There are 3 ways to turn a row about zero (a turn may also mirror it). The second row of each pair is the first, turned, with some noise. The first 30 pairs use one turn. New pairs use 3 turns, one after the other, and a turn may come again.
Known pairs, each followed by its turns in order:
[-50.5   0.4  33.4 -44.8  17.6  55.7  40.7 -41.8  -2.8]
[ 33.2   8.2   4.9  80.6  30.4 -17.6  44.1 -25.8  18.6]
J984

[  4.9 -25.9  11.7  52.2  55.5 -51.8 -12.6  -8.6  -4.1]
[-19.7 -35.4  16.3   5.8 -75.6  -4.9 -19.8  -4.0 -28.5]
J984

[-27.5  12.3 -23.6 -32.1  35.5 -31.0 -29.7 -53.9  -1.0]
[ -5.8  34.9 -18.0 -29.1  32.6  35.5  11.8 -47.6 -28.5]
J554

[-39.7 -47.1  -7.7  -5.0  27.9 -45.4 -38.1 -39.4  21.1]
[ 60.6  -6.3   7.9  -5.1 -75.8 -41.0   6.8  -3.9 -27.9]
J984

[-20.4  50.1 -42.9  -0.7  15.9  25.5 -43.2 -17.5  -0.5]
[ -7.1  38.4 -18.2 -56.8 -25.8  -7.7  33.4 -27.0   3.6]
J554

[-37.3  26.1  14.9 -30.3  16.7 -22.6 -14.7 -35.2  23.0]
[ 14.7  21.8  15.9 -18.3  40.3  20.0  27.5 -21.6 -42.1]
J554

[ 42.5 -23.6 -12.3  -8.6  50.6 -14.4  45.7  17.6  47.2]
[-22.4 -20.4  28.6   4.0 -30.1 -23.9 -42.3 -14.7  71.7]
J984

[-14.7  15.6 -17.9  13.8   6.1  30.8  -8.4 -53.8  25.2]
[ -0.2   1.1  19.2  -5.9  -9.2 -21.9  68.6  -6.1   6.0]
J984

[ 44.2   0.6  37.6   3.2 -32.7 -53.6   6.8   0.1  30.7]
[-35.5 -42.4 -19.3  11.3  70.6  12.6   9.6 -20.3   7.9]
J796

[ 10.1 -47.3  37.9  14.7 -18.7 -25.2  29.4  50.0  35.7]
[ 35.0  -6.7 -15.1  10.6  81.3 -10.4  -3.2 -15.9   8.8]
J796

[-21.7  -3.7 -11.0   9.4 -32.5 -31.2 -40.1  21.8  14.8]
[-21.8 -40.7 -30.1   0.3 -10.0 -24.4  -4.4 -27.9 -39.1]
J554

[-32.0 -38.4   3.1 -19.0  -9.2 -19.5 -39.1 -47.4  17.6]
[ 54.4  30.2   0.1   0.0 -35.2 -36.9  19.8  27.7 -25.5]
J984

[ -0.1  45.7  51.4  -7.0  15.1  28.6   0.3 -26.1  42.1]
[-20.1 -11.7  54.6  15.7  12.3  47.8 -34.7   6.4  33.3]
J796

[ -7.6 -33.4  13.2  28.6  -2.0   3.9   9.6 -53.8   9.9]
[ 10.5  17.0 -14.3  -1.0   0.4  39.0 -19.6  40.0 -41.8]
J554

[-25.8  32.0  27.5 -20.3  49.7 -51.4  31.3  -3.9  -1.4]
[ 26.0 -32.0  30.6 -37.2  -5.1  43.9  16.6 -44.4  25.6]
J796

[ 28.5  41.8   0.3  53.4  51.5 -54.2  -9.7  34.0 -26.9]
[-69.6 -55.8 -28.3 -22.6 -40.6  11.5 -36.4 -21.5 -35.1]
J984

[  4.9  -8.1   8.6  23.0  -5.5  10.9  37.4 -15.9   8.3]
[ -7.7   2.0  15.0  19.1 -14.1  22.2  13.6   4.5  35.6]
J984

[-49.7   4.2 -25.5  21.8  13.2  47.7 -36.3  -6.0 -32.3]
[ 41.1  10.9 -52.6 -50.3 -29.5   1.3  10.5 -13.6  13.0]
J554

[-45.9  49.7   9.0  -1.4  13.6  55.3  18.2 -18.0  20.9]
[ 55.2  30.8  30.6 -53.3 -16.5  -5.4  20.3   7.5  -7.9]
J554

[-45.3 -10.9  45.8  19.6  15.7 -47.8 -28.3 -46.4  -4.8]
[ 11.5 -36.6 -35.2 -12.1 -13.5  22.5  14.9   2.7  80.2]
J796

[ 31.8 -10.1 -10.0   8.7  37.0 -53.9  23.8  50.6  34.5]
[ 48.6 -15.4 -17.6  -3.7  48.9  37.8  17.3 -35.3 -45.6]
J796

[ -1.5   8.7 -13.4 -19.2   8.7  39.1 -55.6  32.3  16.5]
[ 19.7   5.3 -19.4   8.4 -48.1 -18.1  43.2 -38.1  11.7]
J554

[ 37.7  -0.6 -43.5   9.4  28.9 -17.2 -28.7 -24.6 -44.7]
[-24.4  -5.0 -50.9 -23.4 -56.1  18.4  -1.1  -6.1 -38.3]
J796

[ 48.2  22.7 -19.3  29.6  10.7  44.8  52.1   3.8 -43.0]
[-29.2  37.8   7.8 -57.0   4.1   3.7 -38.9  18.5 -61.2]
J796

[ 41.8 -48.8 -47.1  36.7  44.7  53.9  42.6  12.9  25.7]
[-12.1  25.2  18.0  21.9 -80.8  48.8 -32.8  18.7  48.5]
J554

[ 29.0  24.9 -21.7  26.8 -29.6  19.4 -48.6  -5.2 -10.5]
[-59.7  41.2 -31.5  24.3 -16.6   4.6   2.1  12.7  -9.0]
J796

[-52.2  -0.3  43.3  19.2  46.8 -13.8   8.6  31.1  14.6]
[ 11.3 -76.7  -4.8  46.7 -15.6  -8.9 -12.5  10.2  -8.3]
J984

[-35.8 -35.0 -50.3  38.9 -50.8 -35.5 -29.9  32.3 -49.3]
[ 50.9  -6.4  -8.0 -61.2 -21.6  66.4 -14.6 -16.0 -53.1]
J984

[  3.4  -2.4 -24.3  32.0 -25.2  41.7  -1.5  32.5  52.9]
[  4.6  43.5   9.8  43.7  35.8   8.4  -4.6  36.9 -28.7]
J796

[ 15.4  54.5  23.6 -34.9 -46.5 -38.8  18.8   5.4  11.1]
[-25.3  -8.7  47.4  -2.5  41.5 -62.0  10.2  -1.1 -22.9]
J554

New pairs. What belongs after each?
[-16.7  30.8 -35.3 -14.4  49.6  20.7 -41.5  43.3  45.5]
[ -6.5   3.7  76.6 -48.5 -50.0 -18.6  10.4  28.4  -0.2]
J554 J984 J554

[-51.7  17.5  31.5  44.4 -35.6 -39.8   4.2   3.5 -39.8]
[-57.0 -31.4 -52.5  32.7 -20.1  23.6 -12.7 -15.8  37.9]
J554 J984 J796

[ 19.1 -20.8  55.7  48.0  51.2 -16.5  43.6  15.1  35.4]
[-34.5 -12.7 -18.4 -17.5   3.1  27.1  67.3  17.5  51.4]
J796 J554 J984

[ 36.2  33.5 -12.3 -15.7  48.0  38.2 -37.0  -7.3  17.4]
[ 10.1 -54.3  10.5  20.2  29.3 -16.8 -35.4  32.7 -29.7]
J984 J796 J796

[-10.5   3.5  26.1 -30.7  43.8  55.0  43.3  14.5 -14.9]
[ 20.7  -5.3 -17.5  36.2 -18.7  19.4  22.4  68.2  38.0]
J796 J796 J796

[ 15.7 -44.5 -18.0  16.4 -55.0   0.3  22.4  46.1  32.9]
[ -1.2  76.6  10.2   8.7  42.9  -4.2  19.4 -43.9   8.7]
J796 J796 J984

[  7.8 -49.4  -9.6 -11.3   0.0  36.6 -26.0  16.1 -37.8]
[-17.2 -17.9  56.0 -14.7 -18.2  23.7  -2.2   9.3  33.8]
J984 J554 J554

[ 37.6  -8.9 -32.7 -27.0  44.2  25.6 -30.4  -2.6 -36.0]
[ 36.9   6.1   1.5   0.5  55.1 -63.6  15.5   2.9   2.8]
J554 J554 J554

[-41.2 -24.7  45.3 -16.8  31.5  55.1 -26.5  13.6 -26.0]
[ 19.8  42.3 -19.9 -30.2 -73.1 -32.2 -11.8 -22.7   6.8]
J554 J796 J796

[ -3.2 -32.8 -44.8  11.3 -51.3  -3.5  13.9  -9.4 -45.6]
[-39.1 -13.4  53.9 -18.1  20.0 -30.4  37.5   5.7 -10.3]
J984 J554 J554

[ 15.3 -45.5  41.6  55.6  42.1  21.3 -50.5 -53.7  20.7]
[ 35.8 -79.3  34.0  28.7 -31.0  75.5  19.6 -16.3  -3.5]
J984 J796 J796

[ 34.2 -17.8  42.2  -5.3  37.3  -8.4  55.4 -38.2 -42.0]
[ 5.3 23.7 -0.7 29.0 10.8 47.8  3.2 39.3 74.5]
J554 J554 J984

[ 48.8  12.4 -41.8 -23.8  22.8 -39.1  -8.7 -47.0 -16.2]
[ 33.9 -45.7 -31.2 -61.9  12.7 -13.6   7.6  34.9 -39.2]
J554 J984 J796

[ -8.8  54.0   2.3  41.8   3.2  42.5 -15.8  19.7 -21.7]
[-10.7 -54.6  21.3 -28.2  19.0  -9.7   2.0 -36.9  -8.9]
J796 J554 J796

[-24.8  -4.8 -44.6  44.5  46.5 -36.9 -43.3 -27.3 -48.2]
[ -1.6 -24.3  65.3  35.4 -23.4  55.6 -25.2  -5.1 -43.8]
J796 J984 J796

[ -1.4 -13.2 -25.1 -28.4  27.4 -22.2  13.8 -26.7  13.3]
[ 12.8  13.3   1.4 -35.2 -31.2  -9.1  18.1 -27.1  30.4]
J984 J554 J796

[ 25.8 -48.7 -55.7 -34.6 -17.9 -22.9   5.6 -15.5  50.1]
[ 15.9 -16.1 -28.6  17.3 -85.3  19.5  -0.7 -42.4 -28.1]
J796 J554 J554

[-46.4  28.2 -45.5  24.2 -55.5  18.6  43.8   6.3  17.7]
[-48.7   5.0 -23.3 -37.6  23.1  73.4 -10.4  12.8  10.7]
J554 J554 J554

[  5.0  19.2 -14.2  40.9  36.5 -52.7   9.1 -46.3  -7.0]
[ 16.6 -33.5 -45.5 -35.0  -4.7  47.1 -39.4   8.6 -13.2]
J554 J984 J796

[-35.8  47.6  35.6  40.5   6.0 -38.1  48.1  48.6   4.0]
[ -7.2  34.2 -66.2  -3.8  32.9  48.0 -48.6  41.9 -10.8]
J554 J554 J796

[ 24.5  31.2  37.0 -11.5  -4.1 -19.9  11.3  27.1  37.7]
[ 12.7 -40.6   8.0  38.6 -18.9  23.6 -22.2 -19.9 -23.7]
J554 J796 J796

[ 54.3  36.5 -19.1  36.3 -35.7  20.7  45.2  16.7  39.4]
[-13.4  24.2  38.2   5.6  12.8 -42.0 -11.4  -4.1  87.0]
J796 J554 J984

[ 23.4   7.1 -38.5 -20.6  46.8 -14.8   0.2  17.5   5.1]
[  6.7  22.0   1.4  33.9  -6.2  26.8  42.1 -27.6 -28.0]
J796 J554 J796

[-28.0 -15.1  18.3 -40.8  -6.0  -1.1  32.7  47.8 -34.2]
[ -1.0 -33.0  14.9   8.8  24.0  53.0  38.2 -13.7 -10.7]
J554 J554 J984

[ 27.5 -34.1   0.5  39.4 -51.1  12.8  35.1 -44.6  42.5]
[ 25.4 -13.7  16.0  -4.7  24.0  42.5  83.3  43.3   8.3]
J984 J796 J554

[-49.1 -12.9 -39.7 -22.0  -2.0   3.7  39.4 -23.2  -6.8]
[-20.6 -31.6   8.0 -33.4  60.2   3.4  21.6  -4.8  17.6]
J554 J984 J554

[-36.6  36.6  40.9   1.6   9.4 -40.5  17.6   5.1   9.9]
[ 24.0  45.0  10.4  43.4   3.5 -33.6  -2.1  -1.6  -4.5]
J984 J984 J554

[-16.4  51.2  -2.1  27.2 -20.6  24.1 -25.2  54.2   5.6]
[ 12.4 -15.7  -5.2  53.6  50.2 -18.7  18.7  30.5   5.0]
J796 J796 J984

[-43.8 -15.7  32.1   4.5  44.5 -40.2  -9.7  -4.6 -25.2]
[ 33.8 -21.8 -38.1 -40.2   2.8  -4.7  -9.8 -52.2  18.5]
J984 J796 J984

[ 21.0 -51.4  -8.9 -53.2  55.0 -40.5 -49.3  32.4  14.0]
[ -6.4  26.6 -57.0  52.1  73.9  13.3  35.1  29.4  12.8]
J796 J984 J984

[ 32.0 -53.1 -26.6  10.3 -35.6 -15.3  53.9  51.0   6.9]
[ -2.4 -43.5  -6.0  58.0  16.4 -51.5 -10.3   3.6  60.0]
J554 J984 J554

[-47.4  -0.4  43.9  -1.1  47.0  22.0  -4.9  26.3 -53.0]
[ -5.8  41.0 -61.1 -24.5 -48.1 -18.2 -30.2 -22.1   3.0]
J554 J796 J796

[ 29.9 -13.0 -21.6  -5.5   5.9 -54.5 -42.7  -4.6  41.7]
[  5.1  34.2  -2.7   2.9 -13.1  -0.4 -44.8  55.7  29.8]
J554 J984 J554

